All groups share one centre, and each spreads out both ways along 13 directions, with some noise.
Known rows, each followed by its group:
[ 18   0   8  10   8  19  -2  11  -7  -8  -4 -12  -4   2  -7  -8 -27  -6] -> W
[-12   6  -7   4   2   8  -9   2  -9 -16 -18   6  -1  10  -5  24   9  -6] -> S
[  0  -2  20  16  -3  10   0   3 -17 -25   4  -2  15  11  -8 -21  -6   1] -> E
[-12   1 -23 -30  -4  -2   6 -20  20   9  -4  14  16  21  -2 -12   3  -2] -> S
[-14 -27  -7   2   7  12 -16   6   4  25   2 -19   4  11  -9   5   5   2] -> S
[ -8  -6  14 -25  14   2  -5   8 -13  -7 -23  13  -1   6  -9   8   2  -4] -> E
[-17  -5   4 -25   4 -11   2  22  -1 -21 -14  17   0  15 -16  10  -6  -2] -> E
[ -4  -8  -1 -14   9 -12  -6  11   8  11 -13   5  -2   2  -8   0 -14 -14] -> J
[ 12  17  11 -19  -6   2  -6   1   1  19  10   0 -20 -14  15   8  12 -12] -> S
[ 33 -14  24   0 -12  -9   4 -10  20   2   2 -13  38  -3  12   8  15  -1] -> W
[ 13 -32 -19  -9  -3   1   1  -2  23  -7 -15  -6  15  11  19  -1 -25   3] -> J
[  9   0 -22   2  -1  15  -3  -6  18  15  -6 -17 -20  -2   6  19  -7   0] -> S
[-11  17   5   5   6  -7  16  28  -8  20  -5  28  20   8  17  -8  31 -12] -> J
[ -4  -2  13 -26   5  -5  -8   6  -5  -2  -6   5 -10 -11 -13  10 -10  -8] -> J
[-15   7   9 -18 -13   1  -6 -16   7 -10 -23  12 -13  -1  -9  15   5 -14] -> W
[ 14 -16  -1 -12  20  17   5  12   8   1  -9 -12  -5  14 -11 -10 -21  11] -> E
[ 21   9  -8 -16  10   8  28  12  22  14   1   2  14  12   3  10  24  14] -> J
[ -6  -6  -4   0  -3  -8 -14  -4   5  -4  12  -5 -11   0   0 -23 -27  -8] -> W
[16 -3  4  4 10  5  2 10  8 -1  0 -3 13 -3  8 10  0 -2] -> W
[ 18  -7  -3   4   0 -30 -11   3  10 -12  -6   1  12 -13  -2  10 -36 -20] -> E
[ 16  -7   7  -9 -12   6   6  -2  28  12   8 -11  -9  -7  20  -1   2   2] -> S
[-17  -2   9   9   0   7 -12   0 -11  -6  -1   5  16   0  -3  19  19  -6] -> S
[ -6   6   4   1 -11  12   9   8  -3  18   7   0   2 -12 -10  -4  -7 -12] -> W
[-20 -17   1  15   9  11  -9  -7  20   8  19 -25 -12   3 -31   2   4  23] -> E
[ -5   2   2   8  11   1 -20   0   7   1  20  -9  -6   2   5  -3   9  -1] -> W
[  5  -4   2 -15   9  23   0  11  -5  17  -7  -3  -6  -5  -1   3 -10  -7] -> E
[  9   1  -4 -19  -8   8   1   1  -4  18   3   1  -3   7  19 -17   2  -7] -> J
[  0  -8  25  -5  10 -20  -5  24   9   3  17   6   8   0   8  -9   8  -3] -> J
[ 15  -6 -17 -11  14 -13 -11  -3  10  12  24  -9   5   0  15   9  14  14] -> W
[ 12   0  -9   3  -8 -23  13   7  12  -1   1   1   0  -6  14  15   7   8] -> W
[ -3  15  14  11   2  18  -2  14  -6 -13  -7   3   8   7 -22   2 -14 -21] -> E
[  3   6 -12 -10  10  -2   1   6 -11   7  -9   7 -16 -10   3  16  -5   0] -> W
[ 11  15   4  -5   8  -1  -5   1   5   5  10   3 -13  -9   7  -6  -4  -8] -> E
[ 11  16  13  15  13  38 -16  10  -6   9   9 -15  -7  -7  -7   4  -7 -16] -> E
[  0  12  -2   5  -3 -10  -3  -7  -5 -23   5  13  10 -20   5  29   7  -4] -> S
[ -2 -12   2   1 -11  26  -1   0   9  -8  30 -15  -4  -7   4 -10 -15  11] -> J
[ 10  13 -11  -1   0   6  17   8  11  -9   2   4   5  -2  -6  12  -9   2] -> S
[ 26   8 -20   2   8 -14 -16   7   7   8 -12 -15 -11  35  14   1   3  -6] -> J
[-8 -3 24 -6 22 27 -9  8 22 -9  0  7  0  8  0 -8  1 -6] -> W
[ 30  -4  -7 -15   8   1  -2 -23   1  31  20 -16  24   2  14 -15  18  11] -> S
[  6  -9 -36   5   9   1  -3   6 -23  -9   7  -4   4  11  24  11   9  22] -> E
[ 13 -15 -12  -4   8   6  -5   2  17 -14   2 -11  10   6   0  10 -21   3] -> J
[ 12   6   3 -30  10  -4   2 -11  13   0 -18  14  -2  -2   9   1  -5  -9] -> W
[ -2 -24  -1 -13  -1  -6  -1   0  27   6  -8   8  15  -1  22   0  -3  -7] -> J
[ -6   2  22  23 -23  -4 -16  -3   6  -2   6  -8   7   1   4   0   8 -21] -> W
[ 13  13 -11   1  -3  14   0  -4 -39   2 -13  11  20   1   9 -10 -13 -22] -> S
[ 10   6  17 -10   8   7   4 -10  -2   9 -29   5 -16  -1   5  -9   0  -6] -> E
[ 11   2 -11   2   1   6  -5  -5 -13 -10   5  -4   9   3  12   6   5   6] -> J
[ 21   1   1   2  -1 -11  13   9   4 -10   6   3   8 -14  10   0 -17  -1] -> S
[  1 -13  19  14  -3 -11   8  20  19  -2  11   5  14   2  20 -23   1  -2] -> J
[ 19  -2  30 -10   8  13  -2  19  23   4  11 -12  -2   8  -4  -6  -3  -4] -> E
[  1  -6  -1   0   3   7   3  17   9   3 -10  -8 -12   7 -17   4 -17  -4] -> S
[ 23  -4  14 -29 -14   3  21  -2  12  22  -3  -3  -2 -15   3 -16 -23  -7] -> E
[-11   4  14 -12  -5  25   3  15 -13  11   1   3  -4  -1 -12  -9  -7 -12] -> S
[ 17  -2   6  -4   6  -2  13  13   9  -9 -11   3  -4  -4   8   0 -13   2] -> W
[-11  -7   9   1   2 -10   4  12  23  -3  -5   9 -11   5  12  -7   6   1] -> J
[  7 -17  11  -7   8  10  11   7   7   9 -15  -1   1   4  -5 -19 -18   2] -> E
[ -9  -3  -2  17  17 -18   1   3  -7   7   1  20  23  -2  10 -23  -2  -8] -> S
[  2  10   3  -4  -4  -5   1  27 -27  -5 -10   4  -5  17  -1   6   3  -9] -> J
[-12 -10   1  -9   1  15 -12  -2  18  -7   7   1  10   0  -3   2 -15 -11] -> W

New rows. What belongs after each?
[-25  17  -4  -4  12   2  -4  -5   5  -4  14  17  -8 -15 -20  14   4   2] -> S
[  0 -26   5  -5 -12   1   8  -5  -2  -7 -10  -5   5 -12  -3   1 -19   7] -> J
[-14   1  36  15  -7  -7 -10  -2  -6  15  21  -6  -1 -29 -18   0   8  -7] -> J
[  7   4  11 -13  -3  32  -3  18 -25  21   0 -11 -12  -6  -5  -5 -13 -15] -> S
[ -3   9  13  24  -2  -3   0  20  -3  -6  -2   9  18   2   1   7   3 -19] -> J
[ -2   2  -5  11 -14 -12   0   9  19  -8   7  -6  -2  -1 -13   9 -20 -11] -> E
[ -2 -31 -10 -41  -2 -21 -23  23  15  26 -29  -4 -12  21   0   3 -30 -33] -> J
[ -9   0 -13   2  -5 -17  -6  12 -18 -15   2  10 -12   1  16   5  -2   2] -> E
[  1 -18 -13 -20   1   2  -9  14  -3   4  -4 -12 -16  11  -8  -4 -30  -4] -> J
[  9  12  20  -9  -4   7  -7  -7   6   0  14  -2   1 -12   6   6   9  -7] -> J
[  0   3   9   9   6 -15   0  10  34  11 -10   6 -10   1  14   6   8 -11] -> E
[ 22 -14  -1 -32   5 -32  -9  -9  25  18   5 -18 -14   7  -1  -4  -6   6] -> S
[ 10 -24   8  -9  18  12 -17  16 -10   6 -12  -3  22  17   3 -13 -14 -14] -> W
[ 10  14  -2 -16 -11 -12  12   4  22  -4  -7  12  -6   4  13   6   0 -10] -> S
[  6  19   0 -22  23   4  -2  22  -5  -4  29   1 -27  17   6 -12  20  20] -> J
[-18  -4 -13   3 -23  12  -9  19 -17  12   0 -12  -1  26 -14   2  -4 -15] -> W
[ -1 -12  12  -6  -4  17   1   9   1   4 -12  -7  -6   9  -5 -15 -17  -7] -> S
[  6  -1  -5 -10  -7  17  13 -22 -31  -4  -4  -3  -1 -18 -10   4  -6  18] -> J
[24  9  7 -4 -4 -5  2 -4 20  8 -2 -5  9  1 14 19 19 -5] -> E
[ 21 -10   5 -27  10 -25  -1  27   7   3 -13  -1   6  19   7   9   3  -3] -> J
[ -8   1 -17  -2 -12   0  -1   9  10   6   2   2   2   9   3   2  -7 -13] -> W
[  7   0  -6   4 -16 -27  -7   7   8  -3  -7  -4  -7  24  20  -5  10  -7] -> W
[ 13  -6  16  -7   5  10   7  -3  32   6   8 -17  14   8 -24  -2  -5   6] -> E
[ -1   4   1  -2 -10  20  -4 -12  22   7  10 -15 -21  -8  -6   0  -6   1] -> J
[ -5   8 -15   5   0  13   0  15   3  21   3   5  13  11  10   3  10 -17] -> J
[-1 -1  2 -8 11 10 11 14 14  9 15  7  8 -3 -2 -5 -2  4] -> J
[ 11  -8   5 -22  15   1   1   2   4   7  -4   6   3  -3   6 -14 -14  -4] -> W
[ 18  16   8 -23  11  -1  -9   8 -23 -14   6   2 -15   5  -4 -10 -16  -8] -> J
[ -2  -7  -7  17   5  -1  -6  -8  39  17   7 -16 -10   4   1  -1   5   4] -> J
[ -4 -21  19 -21  -7  -3  -5   2  -6  -1  -2   3  13 -23 -11  16 -11  -8] -> J
[ 18  11   6  16   1  13  -6   2  24 -14  16 -13  11  -1  -7  13 -11  -9] -> J
[-16   7   2  15  -1  -5  13  20  32 -12  -2  11   7   7  -7  25  17  -2] -> S
[  0 -10   7  -4 -12  12  19   3  18   1   0  -9  -5  -5 -11   5  -6  10] -> J
[ 16  15 -17  14  18  -5  -6   4  -7   8  -8   1  23   9  -6  16   4 -14] -> J
[-23  -8   9   5  11   8  -8   6   0  -4 -12  13   3  -4  -9   0 -11 -13] -> W
[ -7  10  -3  14   8 -12  10  26   2  -6  -8   9 -16  26  14 -12  18   8] -> J
[  8  -1   5  14   9  -3  20 -11  14  13  -1   6  29 -17  -7  -3   0   4] -> J
[-19   4 -12   9  -4   6   3 -17  -4  -8  10  19  47  -2  -3   3  11  -7] -> S
[ 14   5   9  -4 -14  -5   5  -9   8   4  -8  -4  -3  -8  -1   3  -6 -11] -> E
[  5  11  -5 -15  14   4  -2   4  -5   6   5  11   7   2   8  -4   0  -8] -> J
[-10 -22 -14 -14 -11   4 -12   3  -8  15  -8 -12 -19   9   4  -1  -8   2] -> J
[ -9   8  13 -13   0 -10  -4  16 -19   6  -7   5 -19   1 -13   6   8  -5] -> J
[ 18  16  -4  11   5  -6  11  -1   5  -2 -17   1   0   1   2  17  11   1] -> W
[  8  -4  30  18   3  -8 -17   0  18 -19  19  -5  25 -21  -5  18  -4 -12] -> J
[-10  -7   9  12  11 -13 -16   9   6   5  -3  -1 -14  -5   4   9   6  -6] -> S
[ -8   3  11   1   6   5   0  16  13   9 -10   4 -10  14   1  -2  14  -5] -> S
[  0   0   0  -1  -7  -4  -1  12 -24  -2   2  -3 -14  13  17  -2  22  14] -> J
[  1  -2   8  11  -3 -11  13  19 -18   1  -3   9  14   7  15  -6  20   5] -> J
[-22   0   3  11  -7  15  17  18 -10   1   2  16   7  -5  -3 -16  -8  -5] -> J
[  8  -7  11  -3 -14  13   1  11  17 -22  -1   4  12   0  14  -6 -25 -18] -> J
